The groups are shells around one centre, one inside the other: the same stretched ball of 7 dimensions in 7 sizes.
(in the rows, 128 means zero)
Some rows, each with its group after it:
[203 128 136 117  91  95 179 100 188 160 122 135 101  79 163  91 139 155
 143 135 130] | z16
[132 104 178 111 120 108 140 129 168 161 108 138 111  96 123 154 120 170
 150 136 113] | z547
[138 122 133 134 132 109 138 127 154 133  92 125 105  97 143 159 135 160
 158 107 140] | z547
[145 106 177  88 131  88 152 117 143 169 119 141 107 105 129 178 103 168
 157 120 116] | z15
[162 125 140 122 117  94 157 114 169 147 111 126 101  94 158 141 136 162
 163 110 139] | z498
[ 87 100 165 122 158 117 106 148 125 140  86 130 113 119 112 220 108 172
 162 103 123] | z497
[152 120 135 107 145 104 155 122 122 147 103 133  99 110 135 188 112 158
 134  91 126] | z15
[161 116 149  92 137  85 158 111 126 158 110 138 105 103 136 177 104 158
 154 109 127] | z458
[184 129 115 145  89 109 144 116 184 144  94 128 116  79 153  92 145 152
 152 148 139] | z498
[156 126 127 101 152  93 161 116 113 142  97 130 100 105 136 193 114 153
 140  87 135] | z547
[117 112 150  94 172  95 137 130  94 144  94 132 104 122 119 240  96 163
 152  79 127] | z15
[141 110 131 120 145 108 123 127 113 140  87 136 112 109 128 183 102 155
 154 110 131] | z458
[135  92 177 116 125 101 123 120 153 159 111 146 113 101 137 149 101 168
 180 138 123] | z547
[143 113 144 139 105 113 121 131 175 149  95 129 118  95 138 133 131 164
 163 143 129] | z458
[154 109 144 135 120 117 140 122 164 144 104 137 104  94 147 128 126 160
 152 124 129] | z497
[175 131 124  99 136  95 172 114 125 151 107 130  98 105 140 179 117 153
 126  91 128] | z15
[107  96 153 143 152 116 105 133 138 127  87 136 109 105 139 172 114 165
 186 109 141] | z498
[145 119 136 127 128 104 138 124 151 142 101 127 105 105 147 163 126 162
 161 106 136] | z458
[145 117 126 112 153  97 136 121 105 138  91 132 106 112 135 197 104 154
 156  92 138] | z458
[147 118 163  86 140  87 165 118 135 162 114 134 102 106 129 192 111 165
 143 103 119] | z15
[178 124 136 111 125  93 171 105 152 149 116 134  95  94 159 141 125 156
 150 102 136] | z498
[168 102 160 123 108 106 145 110 172 156 111 148 109  82 146 102 118 159
 161 149 125] | z547
[191 130 124 112 107  92 165 107 155 157 113 131 104  96 155 135 124 154
 146 118 133] | z497
[157 118 120 119 135 112 135 127 117 144  88 134 112 107 125 175 108 152
 133 113 126] | z15
[169 125 153  89 120  80 171 110 151 166 120 131 103 100 143 167 118 162
 150 112 125] | z497
[122 121 137 123 131 106 119 140 138 145  85 121 119 112 121 196 121 164
 155 115 129] | z458
[154 113 152 118 108 112 140 128 165 161 107 134 113 100 130 146 121 164
 139 136 115] | z50
[106  99 171 134 122 121 106 145 166 151  94 133 119 106 119 168 120 174
 163 138 117] | z498
[170 142  99 116 122  97 149 124 128 144  87 117 113 106 134 180 127 150
 134 105 136] | z497
[126 121 127 134 143 111 126 134 136 129  80 124 111 102 132 180 129 158
 157 104 140] | z547
[140 133 122 104 142  91 142 129 115 145  88 119 113 114 124 216 117 158
 146  95 134] | z547
[160 115 137 107 136 106 150 120 125 151  99 139 107 101 128 168 108 154
 133 114 122] | z458
[130 114 154 106 146 106 146 130 132 149 100 132 104 108 123 195 115 164
 140 101 121] | z50
[163 116 131 142  99 119 129 126 173 149  98 132 115  94 143 117 130 159
 149 143 127] | z497
[ 92 107 164 112 157 108 115 146 123 145  92 126 111 125 114 234 108 173
 160  94 122] | z16
[174 117 147 128 101  99 153 109 184 153 115 135 105  85 161 105 133 161
 166 135 135] | z15
[161 132 125  98 128 101 154 129 123 160 103 124 107 120 124 204 112 159
 119  98 117] | z498
[127 114 142 131 123 121 120 142 151 146  87 128 118 106 119 171 124 164
 141 127 120] | z50
[118  97 177 117 146 102 132 123 149 146 109 140 102 103 141 171 112 170
 178 109 130] | z497
[133 106 160 140 111 108 121 127 183 146 103 132 113  93 148 129 132 169
 183 138 135] | z16
[103 102 165 107 162  93 119 131 115 143  94 133 111 116 125 220 100 168
 181  98 133] | z497
[132 127 137  91 162  90 154 127 102 145  94 125 104 116 121 233 110 159
 139  78 129] | z16
[181 140  92 143 108 115 148 123 155 134  84 121 110  91 146 129 144 147
 129 119 140] | z16
[170 138 114 102 136  86 166 114 123 146 102 121 101 109 145 190 121 153
 141  85 139] | z547
[179 121 145 107 109  93 163 109 161 160 111 137 109  88 142 129 122 157
 146 134 125] | z50
[159 124 120 109 151  91 152 113 110 137  96 131 101 106 145 187 111 152
 155  86 143] | z16
[131 105 172  94 140 100 142 128 131 163 109 139 108 111 118 195 100 168
 145 114 112] | z50
[109 108 147 129 139 116 107 145 133 142  85 127 117 116 119 200 113 167
 159 114 126] | z50
[102 107 143 112 172 107 114 140  94 136  84 130 109 126 117 241  97 164
 159  83 130] | z15
[181 123 131 132  87 103 142 116 182 156 103 132 118  85 148 102 133 157
 155 153 130] | z498
[125 114 154  84 159  90 140 130  96 156  97 133 111 121 110 237  92 163
 145  95 119] | z498
[124 103 163 102 146 105 128 133 120 157 102 138 111 118 117 207  96 167
 149 109 115] | z50
[183 119 150 104 114  87 171 101 162 159 116 140 104  83 151 121 122 156
 155 130 130] | z16
[133 122 135  94 158 101 145 133  98 149  94 127 106 123 115 235 102 160
 128  83 121] | z458
[151 122 123 139 114 112 126 129 155 140  84 127 118  94 135 142 131 156
 153 132 135] | z50
[133 119 144 100 138 103 135 137 119 157  93 128 116 117 110 213 106 163
 133 110 115] | z458
[143 120 122 140 118 120 118 137 147 140  82 126 119 103 128 157 126 157
 145 128 129] | z50
[208 143 105 124  94 101 178 107 172 150 105 126 104  82 156 106 145 147
 125 125 134] | z547
[170 140 106 113 132 105 165 124 129 142  96 120 100 109 138 184 129 152
 118  87 132] | z16
[123 116 153 132 116 117 124 142 170 149  94 124 115 104 125 165 133 169
 150 128 121] | z16
[104 112 143 122 160 101 115 136 116 131  80 126 113 112 125 215 113 163
 175  96 140] | z498
[168 109 139 119 126 110 146 116 139 150 105 143 105  98 140 141 110 155
 142 122 125] | z497
[124 111 137 111 162 111 129 135 100 141  90 133 105 122 120 221 100 160
 141  87 125] | z15

New rows. What belongs after each?
[159 126 103 139 131 108 130 122 130 128  79 127 112  97 144 154 125 148
 156 111 147] | z498
[205 134 130 112  89  89 179 101 181 162 119 131 105  82 159 102 137 154
 142 135 131] | z547
[187 123 133 123 103  95 162 105 173 152 112 135 105  83 159 107 132 155
 156 131 136] | z50
[152 119 144 106 142  96 159 117 135 147 108 133  98 104 142 177 117 160
 149  95 131] | z50
[135 126 150  81 150  90 160 129 113 160 104 126 105 119 114 232 108 164
 129  88 116] | z16
[148 129 115 139 119 109 129 131 151 136  83 120 116  99 138 157 135 156
 153 119 140] | z458
[144 121 121 109 161 104 143 125  97 137  92 130 101 118 131 213 104 154
 138  78 133] | z16
[138 119 133 114 148  96 139 123 121 138  90 129 108 104 133 189 115 157
 159 100 138] | z50
[148 130 128 117 116  95 134 129 146 151  94 120 118 107 133 178 125 161
 155 119 132] | z498
[148  98 175 105 128  97 144 114 151 162 118 147 106  98 139 149 104 166
 166 128 121] | z50
[149 122 141  95 150  94 161 119 117 149 103 132 100 109 130 200 110 158
 138  89 126] | z50
[ 92  91 167 134 144 124  92 148 136 142  83 137 120 112 112 191 105 170
 168 128 120] | z16
[193 131 109 122 111 114 164 116 146 149  99 132 105  94 140 131 127 148
 114 120 125] | z498
[169 130 115 129 127 105 156 116 148 135  97 127 100  94 153 145 134 152
 146 102 142] | z547
[151 129 114 122 123 118 133 139 129 147  80 124 119 108 112 182 121 154
 116 121 119] | z498
[115 116 144 122 147 111 127 139 132 138  86 126 110 109 122 200 121 164
 150 102 129] | z50
[133  94 179 115 138 101 139 117 154 152 116 145 101  98 145 152 109 169
 176 117 127] | z497
[145 128 125  96 144  96 143 130 104 151  87 126 115 115 113 217 106 155
 131 102 123] | z498
[165 118 125 138 121 104 141 112 159 134  96 133 107  86 157 120 131 153
 169 122 146] | z547
[149 128 138 106 126 107 154 133 141 156 100 125 108 109 121 188 123 162
 121 108 116] | z50
[169 114 145  94 142  94 166 109 121 156 114 142  97 104 140 172 102 156
 138  99 124] | z498
[140 112 138 102 160 106 143 126  99 144  95 137 103 115 122 209  98 156
 135  90 124] | z547
[180 113 148 106 122  97 167 105 149 156 114 145 101  88 145 128 114 155
 143 124 125] | z16
[139 120 148 113 136 100 149 125 147 146  99 129 106  99 133 174 126 162
 151 108 130] | z50
[168 121 113 124 136 112 145 120 122 139  93 134 104 105 140 162 113 150
 134 103 132] | z16
[149 125 142  87 144  87 156 122 115 158 107 128 105 118 127 216 105 161
 140  91 123] | z458
[176 125 132 124 103  96 150 113 170 153 111 129 107  94 157 127 130 159
 161 126 136] | z547
[165 119 146  92 140  91 167 112 127 158 115 137  97 107 139 180 107 159
 140  96 124] | z15
[152 128 117 136 120 119 137 133 151 138  87 123 110 101 134 157 135 156
 133 114 131] | z50
[100 101 173 120 145 111 116 141 144 147  96 132 111 112 121 197 114 173
 166 113 122] | z458
[140 113 137 121 143 114 137 128 128 140  88 136 109 101 124 172 115 156
 139 112 126] | z497
[185 138 105 128 105 100 155 115 157 144  94 123 111  90 149 130 137 149
 143 123 140] | z458
[148 122 115 142 125 120 127 131 145 133  81 127 113  98 135 151 130 154
 145 120 136] | z50
[168 124 146  88 138  81 174 108 131 158 119 133  96 106 145 184 111 160
 146  91 129] | z16
[129 121 138 110 136 113 132 143 125 152  88 125 115 117 109 209 114 163
 125 109 115] | z458
[172 141 119  96 127  98 173 124 130 158 106 121 101 113 130 195 123 157
 109  90 120] | z498
[151 112 167 118 114 100 154 116 181 154 111 136 106  83 143 125 133 165
 160 135 127] | z498
[142 130 118 120 146 101 143 127 124 134  92 120 102 113 141 199 123 157
 149  82 141] | z16
[173 125 120 123 106 112 141 126 148 154  92 131 118  96 127 140 122 153
 128 139 121] | z16
[163 126 153 107 105 102 166 123 177 164 113 128 107  94 134 145 135 165
 130 128 116] | z16
[141 130 112 138 124 126 129 143 143 136  77 119 115 106 121 174 135 156
 123 114 126] | z498
[183 137 123 119 104  88 165 109 170 150 110 122 104  91 160 132 140 156
 155 116 141] | z498
[156 134 130 119 115 108 157 130 162 150  99 120 107  99 132 162 140 160
 127 114 124] | z497
[165 134 115 112 124 109 153 129 131 151  96 124 107 111 128 183 122 155
 116 103 122] | z50
[120 127 115 111 165 101 125 138  89 132  76 119 111 126 118 246 108 157
 146  75 137] | z498
[165 140 110 110 137  92 163 118 127 140  98 119 100 108 145 189 128 153
 140  82 141] | z16
[134  96 183 118 122  94 132 115 173 155 115 143 109  91 147 134 116 170
 192 137 131] | z547
[149 107 166 124 110 109 144 122 181 156 110 138 109  88 140 123 129 166
 157 140 122] | z50
[163 112 161 124 100 105 152 116 191 159 117 137 106  86 150 110 133 166
 157 140 124] | z15
[177 152  96 105 119 102 166 130 127 152  90 113 110 111 122 194 131 150
 100  98 123] | z498
[136 114 170 101 117 101 145 132 161 167 110 131 113 105 120 176 119 171
 142 129 110] | z547
[147 113 141 144 105 117 124 129 178 145  95 131 115  92 142 123 134 162
 160 141 130] | z50
[110 102 149 135 152 113 111 134 130 130  84 134 111 105 132 182 113 163
 176 108 138] | z458
[160 129 137  94 135  94 167 121 129 157 109 127 101 111 131 195 116 160
 127  93 121] | z50
[106  88 172 138 140 111 100 131 151 139  95 141 114 101 137 158 110 170
 197 129 135] | z547
[141 114 167 109 123  94 152 120 167 157 114 132 104  98 141 159 126 169
 162 118 126] | z458
[129 125 121 143 128 123 123 142 149 131  77 120 115 102 126 170 137 159
 141 115 133] | z498
[131 121 122 138 128 121 118 142 140 136  78 123 117 107 123 177 127 159
 142 117 130] | z50
[106 109 135 128 149 123 101 150 112 138  74 128 120 121 107 216 106 163
 146 110 123] | z16
[161 120 156 105 105  92 152 118 168 166 109 133 115  92 133 143 123 163
 152 141 120] | z16
